The rows of a group lie close to one hidden flat surface of 12 dimensions, which may be shifted away from zero. Surfaces can cross.
(in the rows, 128 means zero)
Known rows, each followed by its group:
[150 123 134 126 154 139 138 141 120 114 133 129 150 134 103 120 164 130
 101] -> k_310
[ 93 148 128 118 136 119 139  96 221 105 146 100 132 111  76 148  88 190
 172] -> k_494
[120  96 162  82  49 133 101 126 203 136 122  81 134 128 142 112 167 104
 160] -> k_379
[168 158  96 110 165 149 166 148 136 103 147 140 152 169 133 189 138 140
 144] -> k_855
[107 136 111 175 108 122 153 135  99 146 121 142 105 134 152 136  96 135
 110] -> k_37
[120 141 164 156 145 114 125 145 137 178 149  91 132 144 130  90 103 111
 124] -> k_278
[156 130 120  77 180 137 122 154 105  91 131 126 104 166 130 166 125 134
 124] -> k_278
[114 131 125 123 104  76 132  83 111 175 143 112 143 103 155 122 128 121
 129] -> k_37
[ 72 100 149 160 165 111 144 141 122 129 117 128  92 176 121 136 100 112
 129] -> k_597
[169 128 165 160 108 152 137 138 144  93 131 163  95 156 142 169 123 171
  92] -> k_597
[159 172 110 115  96 144 110  95 120 170  93 121  94 181 175 183 135 146
 130] -> k_494
[117 116 134 153 103 148 102 121 118 178 119  82 122 150 178 117 139 108
 128] -> k_310
[120 150 104  85 119 116 109 150 112  92 117 130 145 112 141 124 122  95
 126] -> k_855
[ 92 137  88 145 140  64  88  91  77 128 186 146 122  98  66 111 155 120
  94] -> k_379
[179 160 104  94 119 144  91 150 110 101 129 192 125  93 107 113 133 126
 127] -> k_494
[116 150 111 132 128 128 182 171 162 116 109 128  96 152  83 175 124 120
  91] -> k_597
[103 152  88 117 117 128 141 167 103 162 142 125 145 106 188 144 105 104
 139] -> k_379
[141  99 127 107 139 157 164 179 116  82 151 145 140 141 121 136 156 146
 120] -> k_597
[153 149 123 181  90 159 148 137 174  96 122 140 155 125 112 115 125 126
 127] -> k_278
[140 149 122 128  99  81 153 143 100 144 126 131 138 126 129  60  96 107
 125] -> k_494
[130 152 124 150  97 118 122 115 139 122 125 151 124 139 142 127 101 127
 139] -> k_379
[147 119 129 122 149 172 137 136 159 128  77 102 124 122 114 155 139 106
 121] -> k_597
[ 68 158 147  68 145  74 130 161 112  68 110 118 145 145 116 108 112 132
  95] -> k_37
[147 139  56 140 137 126 130  90 104 176 149 117 116 112  97 130 139 131
 153] -> k_597
[135 144 175 144 137  92 174 136 100 133 111 164 107 185 122 143 137 170
  64] -> k_37
[ 83 188 132  93 101 138 113 168 154 138 130  83 153  98 105  98 144 174
  85] -> k_37
[141 138 133 126  87 137 122 146 119 105 117 116 114 167 151 122 135 127
 111] -> k_379
[ 80  81 115 135 100 140 152 172 118 110 141 131 125 102 174 156 123 106
 125] -> k_494
[ 91 124  84 137 124  98 142  91 135 137 137 126  97 117  98 149 105 144
 154] -> k_37
[ 59 122  95 164 108 125 101 120  75  99  99 104  99 146 111 119 150 124
  76] -> k_597
[126 155 130 125 178 104 148 147  93 143 129 153 144 124 118  88  92 135
 125] -> k_494
[111 126 113 143 152 151 125 130  81 112  96 111 123 150 128 140 154 115
  91] -> k_597
[128 127  89 111 135 142 140  97 166  48 103 149 164 127  90 152 139 121
 175] -> k_310
[109 120 119 124 110 138 157 174 101 157 104  96  97 181 152 116 131 122
 116] -> k_37
[120 127 136 139 155 184 146 170 160 106  74 116  82 141  90 168 103 151
 105] -> k_597
[172 142 102 106  97  99 142 114 147 131 150  97 150 145 140 124 125  91
 166] -> k_855
[124 124 150 130 155 153 123 131 144 133 143 116 168 103 135 135 155 139
 121] -> k_310
[146 141  99 122  65 107 137 103 111  88  84 166  99 136 122 138 126 125
 108] -> k_278
[145 160  98 133 127 134 123 131  95 141 122 145  97 143 127 138 116 151
 115] -> k_494
[119 177 162 160 115 130 132 130 169 157  96 149 131 100 123 116  82 145
 105] -> k_379
[162 129  81  72  59 107 147  98 128 159 128  82 134 125 149 132 161 120
 149] -> k_37
[110 153 150 118  68  66 171 137 148 116  82 145 106 174  97  87  96 129
 118] -> k_37
[119 143 122 125 139 120 139 126 125 143 137 129 120 130 122 140 123 150
 121] -> k_310
[109 159 105 116 117  86 139  99 150 134 144 125 145 125 112 125 108 139
 159] -> k_494
[143 132  92 148 116 150 122 104  79  76 155 153 146 152 129 138 182 175
 115] -> k_855
[139 142 126  97 149 112 159 137 132  89 138 150 148 111  90 141 145 155
 104] -> k_310
[133 158 115 140 118 124  95 139  92 111  83 119 119 148 143  81  93  81
 114] -> k_37
[125 133 113 142  86 153 146 172 144  94 133 118 148 124 162 132 116 111
 127] -> k_379
[133  91 102  93 113 114 122 134 103 132 129  95 108 177 129 113 159  78
 154] -> k_37
[115 160 153 128 168 138 126 128  90 161 106 119 145 105 169 120 100 165
  92] -> k_278
[142 171 107 129  91 138 126 139 124 158 129  97 146 102 132 110 144 135
  95] -> k_379
[187 138 126 101 134 144 135 161  98 129  77 120 102 143 169 125  90  83
 117] -> k_855
[116 113  90  51 151 116 185 171 102 121 130 105 117 142 123 150 137 147
 125] -> k_310
[ 56 182 162 114 169 102 100 142 136  84 131 131 119  88 117 155  75 189
  73] -> k_278
[141 122 136  73 168 128 132 123 122 163 101 130 108 102 148 165 110 127
 131] -> k_278
[148 142  92 164  82 123 171 127 122 112 155 125 114 134 147 137  95 157
 125] -> k_855
[156 154 137 126  92 126 109 134 141 193 146  74 122 112 166 136 140 100
 100] -> k_278
[101 123 160 151 156  66 134 126  90 126 121 173 123 172 101  80 111  99
 119] -> k_494
[155 125 113 146 149 165 138 137 110  82 105 155  88 165 117 158 117 151
 120] -> k_855
[ 84 142  97 140 106 110 116 126  94  99 142 175 141 100 110 117 141 143
 115] -> k_855
[116 147 127 161 128 175 164 169 148 120 119  98 151 112 133 134 120 156
 101] -> k_278
[128 137 132 122 162 121 113 136  59 176 128 123 111 175 191 130 116 121
 130] -> k_379
[150  60 140 164 133 149 131  94 136  89 105 153 100 173  84 151 181 104
 130] -> k_597
[177 132 100 202 102 145 121 143  99  92 173 187 147 194 109 114 181  83
 132] -> k_310
[154  98 135 122 137 146 147 122 148 123 124 121 122 141 123 139 135 129
 143] -> k_278
[149 191 113  96 110  90 102 126 103 111 168  97 133 127 138 143 134 149
  67] -> k_278
[ 87  67  99 148  87 154 125 141 123 146 133 128  73  60 138 138 104 132
 146] -> k_855
[159  91 177 153 146 107 111 109 104 157 103 169  94 156 131 125 142  73
 106] -> k_379
[153 145  98 150 116 107 208 140 113 165 171 171 164 144 158 147 124 133
 145] -> k_855
[140 131  80  89 137 165 124 154 135 140 126  89  95 134 137 183 128 107
 141] -> k_855
[139 142 135 118 116 154 124 142 148 127 126 115 153  98 161 140 129 122
 123] -> k_278
[148 185 106  91 143  76 177 105  90 118 140  89 216 155 186 150 140 127
 115] -> k_494
[158 125 114 127 131 125 156  95 142 139 108 140 123 129 121 145 113 134
 154] -> k_37
[117 152 118 132  92 144 139 155 150 147 111  92 112 158 115 101 111 156
 134] -> k_379
[119 147  95 137 159 135 118 105 105 141 147 138 129 202  99 164 191 147
 133] -> k_855
[129 153  91 180 100 149  63 106 163 110 185 135 150 134 122 131 138  96
 176] -> k_310
[101 119 116 160 152 117 148 118 103 138 142 158 129 110 133 156 118 133
 117] -> k_494
[104 135 103 135 106  86 150 114 116 152 117 113 161 101  67  97 183  90
  84] -> k_597
[111 179 133 103 110  99 124 144 131 161 117 147 166 119 154 150 147  84
 101] -> k_855
[155 153 130 121 141 123 103 100 106 150 133 140 132 121 151 142 136 137
 122] -> k_379
[ 81 146 144 122 121 126 110 148 147 128 122 115 135 141 173 126  86 115
 153] -> k_310
[113 115 159 131 168 140 111 102 180 162 126 155 117 101 134 170 100 137
 174] -> k_379
[138 106 170 190 132 106 146 106 112 159 127 146 137 140  67  78 183 125
  74] -> k_310
[150 138 119 142 123 122 116 123 125 145 134 129 113 160 124 120 128 112
 137] -> k_310
[124 131 108 109 150 144 129 120 163 118 132 150 121 121 112 171 116 147
 170] -> k_494
[157 175 195 123 143 137 152 170 131 170  98 137 182 126 154  77 126 130
  94] -> k_37
[186 123 112 113 148 132 148 110 169 171 125 154 130  93 116 159 107  97
 178] -> k_855
[135 159 139 143  95  59 124 116  83 124 131 175 151 121 127  72 122  98
  88] -> k_494
[147 148 128 113 162 132 141 146 140 164 108 133 118 118 125 146  99 111
 134] -> k_278
[ 94  91 153 139 127 137 138 143 144 129 123  92  95 170 131 143 123 145
 125] -> k_494
[127 141 105 160 132 143 116 115  85 167 118 126  98 139 141 122 114 148
 128] -> k_278
[145 134 149 133 151 172 103 135 138 144 151 105 149 113 150 145 154 135
 114] -> k_310
[137 130 130 133 129 153 133 125 128 137  89 110 131 114 114 134 157 119
  91] -> k_597
[170 110 107 110 121 125 147 127 145 103 129 134 143 147 135 158 150  77
 152] -> k_597
[154 113 125 124 106 103 136 104 142  91 151 152 159 123 117 122 147 101
 151] -> k_597
[134 183  90 125 128 104 108 117  90 172 156 102 157 112 135 106 136 131
 112] -> k_310
[ 96  79 146  97 165 101  96  99 116 109 153 118 143 111 160 156 145  97
 135] -> k_37
[132 107 124 121 163 131 130 141 115 140 152 129 146 117 136 126 136 102
 146] -> k_379

New rows, each followed by its group:
[123 126 117 150 101 129 144 136 109 125 132 166 123 143 139 143 142 128
 115] -> k_855
[181 130 113 138 103 147 143 130 130 138 125 127 132 152 146 115 127 106
 153] -> k_379
[126 138 118 163 157 159  99 104 130 132 115 108 134 147 108 119 134 119
 138] -> k_310
[138 106 150 165 103 112 115  74 154 136 115 133 122 135 127 139 142  93
 135] -> k_597
[119 146 131 121 134  94 137 136 106  83 117 152 114 195 110 124 126 125
 113] -> k_494
[ 94 143  88 133 116 114 136 122  99 141 135 109 134 126 122 123 143 138
 112] -> k_310
[135 119 118 131  93 121 149 138 125 177 147 104 117 130 144 123 133 116
 127] -> k_597
[153 103 103 108 127 130 160 159  78 130 112 116 139 190 158 108 157  80
 141] -> k_310
[115 128 116 167  92 141 155 156 169 131 123 134 116 116  94 118 104 110
 132] -> k_379
[124 173 128 144 164 107 172 130  99  84 106 190 170 129 175 181  95 128
  99] -> k_494
[108 102 150 186 132 156 137 118 170 169 111 136  71 153  72 135 113 161
 143] -> k_37
[157 127 137 155 126 108 105  86 139 108 131 154 105 138  56 117 147 130
 115] -> k_379
[ 69 140 126 165  81  66 153 121 129 170 163 135 135 203 121 123 164 110
 126] -> k_855
[140 144 157 147 179 115 115 131  91 122 121 159 127 127 106 120 129 130
  75] -> k_379
[123 109 132 139 145 134 129 126 100 101 125 155 135 167 127 120 152 137
 138] -> k_855
[150 161 133 116 144 129 101  87 177 133 127 142 148 162  98 193 186 114
 135] -> k_855
[121 110 112 100 164 121 161 155 105 104 153 124 167 132 141 138 135 115
 140] -> k_494
[155 111 148 125 151 139 140 158 105 112 110 167 123 144 137 122 120 107
 125] -> k_494
[135  83  93 139 117 145 169 151 119 139 145 131 100 126 143 136 102 127
 167] -> k_855
[ 90 115 135 115 111  87 138 144 165  67 154 149 154 132 139 132 104  92
 157] -> k_597
[137 116 169 140 179 162  88 103 151  86 140 131 120 130 102 155 142 173
 111] -> k_379
[169 126 135 141 113 131 119  94 125 147 116 118 136 134 157 138 148 106
 119] -> k_597
[ 82 124 124 121 134  93 140 121 141 119 129 122 106 122  65 116 115 146
 122] -> k_310
[147 109 133 115 107 117 104 108 132 112 161 105 150 135 130 101 161 115
 143] -> k_379
[ 79 109 130 154 123 110 120 146 113 135 140 123  97 142 110 112 120 118
 114] -> k_379
[133 186 152 104 146  66 132 161 136 116 165 176 192 118 141  79  82  95
 147] -> k_310
[132 118 144 113 135 176 101 155 146 114 135 138 118  82 126 138 134 155
 119] -> k_494
[178 100 110 126 124 134 132 105 127  95 123 127 123  96 126  90  81 124
 174] -> k_855
[128 139 116 211  96 164 140 132 131 169 119 117  90 141 149 140  89 150
 121] -> k_379
[151 134 116 167  68 132 140 120 155  86 121 137  76 209 108 177 140 131
 111] -> k_855
[115 173   4 106 102  94 167 168  69 136 161 194 130 135 103 160 155 102
 128] -> k_855
[112 145 135 120 196 103 153 126 130  93 110 149 177 124  77  90 112 122
 143] -> k_310
[188 168 121 103 118  99 145 117 131  80 141 162 189 119 154 149 136  97
 118] -> k_597
[156 163  97 100 130 143 112 129 138  62  94 134 136 131 109 127 108 114
 138] -> k_37
[129 177 126 115 140 128 119 162 158 155 135 112 139  93 134 145  98 107
 115] -> k_278
[153 138 114 164 214 140 187 146 119  91 139 217 132 155  76 159 103 158
 144] -> k_37
[108 180 117  86 108 121 118 157 126 143 125 137 164 102 168 168 163  90
  91] -> k_855
[149 170  87 109 118 104  94 105 122 139 119  63  95 154 111 115  98 104
 133] -> k_855
[110 147  89  90 171 138 143 199 129 121 147 118 138 128 127 140  94  97
 155] -> k_278
[109 113 128 133 114  84  99 113 105 147 142 187 114 130 107  95 139  88
 147] -> k_494
[141 141 154 168 128 129 125 112 102 200 122 126 118 134 145 117 132 140
  95] -> k_37
[108 149 135 219 126 117 133 113  91 133 137 163 172 145 106  82 164 121
  86] -> k_310
[103 110  98 114 129 118 175 178  67 159 148 116 124 162 160 127 148 122
 123] -> k_310
[119 122  89 175 114 159 173 184 126 170 114 134  90 128 113 143 109  95
 120] -> k_379
[139 161 120 130 105 123 127 116 142 127 135 121 145 114 140 142 125 135
 118] -> k_855
[144 165 112 117 146 132 114 133 121  99 125 119 149 138 113 121 137 126
 112] -> k_310
[134 120 171 118 152 149 154 163 159 158 129 122 135 105 144 117  97 149
 135] -> k_597
[104 150 125 168 135 118  97 117 114 144 154 109 140 117  85  93 151 134
  94] -> k_310
[109 149 142 132 158 131 141 148 141 114 154 104 160 122 123 115 111 153
 115] -> k_278
[134 160 156  68 172 108 127 167 147  81 142 121 163 101 103 109 118 133
 100] -> k_310
[128 129 145 108 156  82 126 113  99 140 123 142 141 141 137  91 102 119
 145] -> k_278
[126 123 125 133 133 148 126 141 110 159 150 118 140  66 149 126 127 146
 109] -> k_494
[123 150 153 108 118  87 123 117 165 128  98 191 115 139 127 142  89 102
 161] -> k_379
[153  79 101 114 121 177 144 169  87 180 144  88  95 151 166 118 144 138
 156] -> k_597
[150 130 155 129 151 164 143 140 155 109 121 140 137 177 148 188 158 134
 122] -> k_855
[152 173 181 127 185 113 112  98 143 120 109 144 132 152  91 112 106 180
 109] -> k_494
[ 85 207 152 107 140 131 116 101 204  88 119  95 141 122 120 185  91 222
 113] -> k_494
[132 111 167 215 148 186  80  74 124 162 146  84  90 151 171 147 112 209
 119] -> k_379
[158 122 103 139 119 104  95  58 118 105 198 114 139 136  98 110 160 172
 151] -> k_278
[ 78  97 106 114 154  93  96  70 112 155 172 102 134  79 138 151 139 124
 149] -> k_37
[108 219 101 140 129  93  85  91 100 150 128 168 113 115 104 137 108 180
  98] -> k_494
[159 109 122 141 157 156 163 140  93 155 135 113 134 170 177 133 126 146
 142] -> k_855
[191 132  77 188 100 181 147 143  89 162 111 143 106 156 158 128 126  93
 140] -> k_37
[167 134  79 135 169 139 139 123 105 110 159 141 141 143 113 130 124 133
 162] -> k_379
[162 154  96 128  79  83 200 138 123 174 156 168 182 130 125  84 139 107
 153] -> k_37
[ 99 117 143 152  94 100 147 133 130 194 133 128 122 135 162 120 125 106
 128] -> k_855
[112 133 124 153  94 125 126 130 124  85 119 146 106 132 128 128 107 144
 112] -> k_855
[116 129 178 181 131 126 120  99  77 178 104 215 156  94 160  99 148 145
  87] -> k_855
[160 112 161 122 178 130 116 102 143 174 146  71 103 159  58  69 140 178
 137] -> k_494
[125 181  94  58  78 157 128 169 150 176 107 111 131  97 200 195 135 126
 125] -> k_379
[144 157 144  76 201 165 155 151 191 138  95 123 144 166  98 114  82 176
 209] -> k_379
[106 124  98 135 180 138 178 155  75 119 171 130 165 134 156 114 100 180
 152] -> k_855
[123 132 108 121 144 127 123 141  95 101 149 137 133 142 161 118  91 137
 159] -> k_597
[146 139 135 157 117 150 107 105 149 132 125 114 103 148 113 136 128 166
 131] -> k_379
[179  93 163 148 125 114 154 114 120 117 125 152 139 139 127 105 138  97
 121] -> k_494
[120 127 145 139  94 122 103 141 103 140 119 127  90 156 138 111 139 129
  95] -> k_494
[122 160  78 148 120 133 137 135 143  69 176 142 169  83 103 132 112 140
 142] -> k_379
[137 153  90 135 123 127 123 115 138 114 134 144 110 133  96 160 128 135
 130] -> k_855
[117 114 131 131  98 137 133 145 137 148 121 105 119 112 128 112 142 127
 111] -> k_597
[191 146 135 152  92 139 140 106 154 111 118 143 121 129 144 157 112 137
 117] -> k_855
[110 150 145 119 126 103 119 128 137 151 120 138 141 116 131 110 115 113
 126] -> k_379
[116 156 141 175 146 107 136  99  91 180 125 137 199 115 139  76 150 116
 110] -> k_310
[139 173 118 131 104 122  58  93 161 123 136  92 124 122 115 113 118 110
 140] -> k_310
[119  88 117 132 128 145 128 162 194  98 163 116 110 155  83 130 123  91
 185] -> k_278
[181 152 112 102  96 163 161 147 162 160  81 102 132 140 128 110 124 133
 152] -> k_37
[107  92 119 121  75 106 123 100 150 172 151  25  65 216  85  93 157 147
 163] -> k_494
[122 123 146 135 109 119 123 122 136 128 119  96 119 127 148 105  91 127
 132] -> k_855
[134 115 135 172  93 140 127 127 137 140 140 109 125 147 155 109 116 122
 138] -> k_379
[140 120 137 141 132 117 159 140 119 114 148 156 130 146 116 139 146 135
 107] -> k_597
[143 165  97 141 110  84 123 100  53 112 109 129 149 170 174 131 138  67
  96] -> k_597
[156 156 100 130 186 122 118  84  73 142 123 128 167 122 156 135 125 117
 128] -> k_597
[118 102 173 170 113 158 151 144 213 176 129 142 128 119  81 102 133 139
 158] -> k_37
[112 147 139 121 111 128 140 170 138  93  90 117 118 154 162 147  95  95
 103] -> k_597
[141 149 126 133 126 131 144 129 142 109 136 120 145 136 140 152 116 146
 128] -> k_855
[174 130  68  97 153 120 127  69 106 159  96  85 130 153  91 105 140  95
 186] -> k_310
[109 174 140 166 138 158  92 155 142 142 106 122 119 126  81  78 108 137
 100] -> k_37
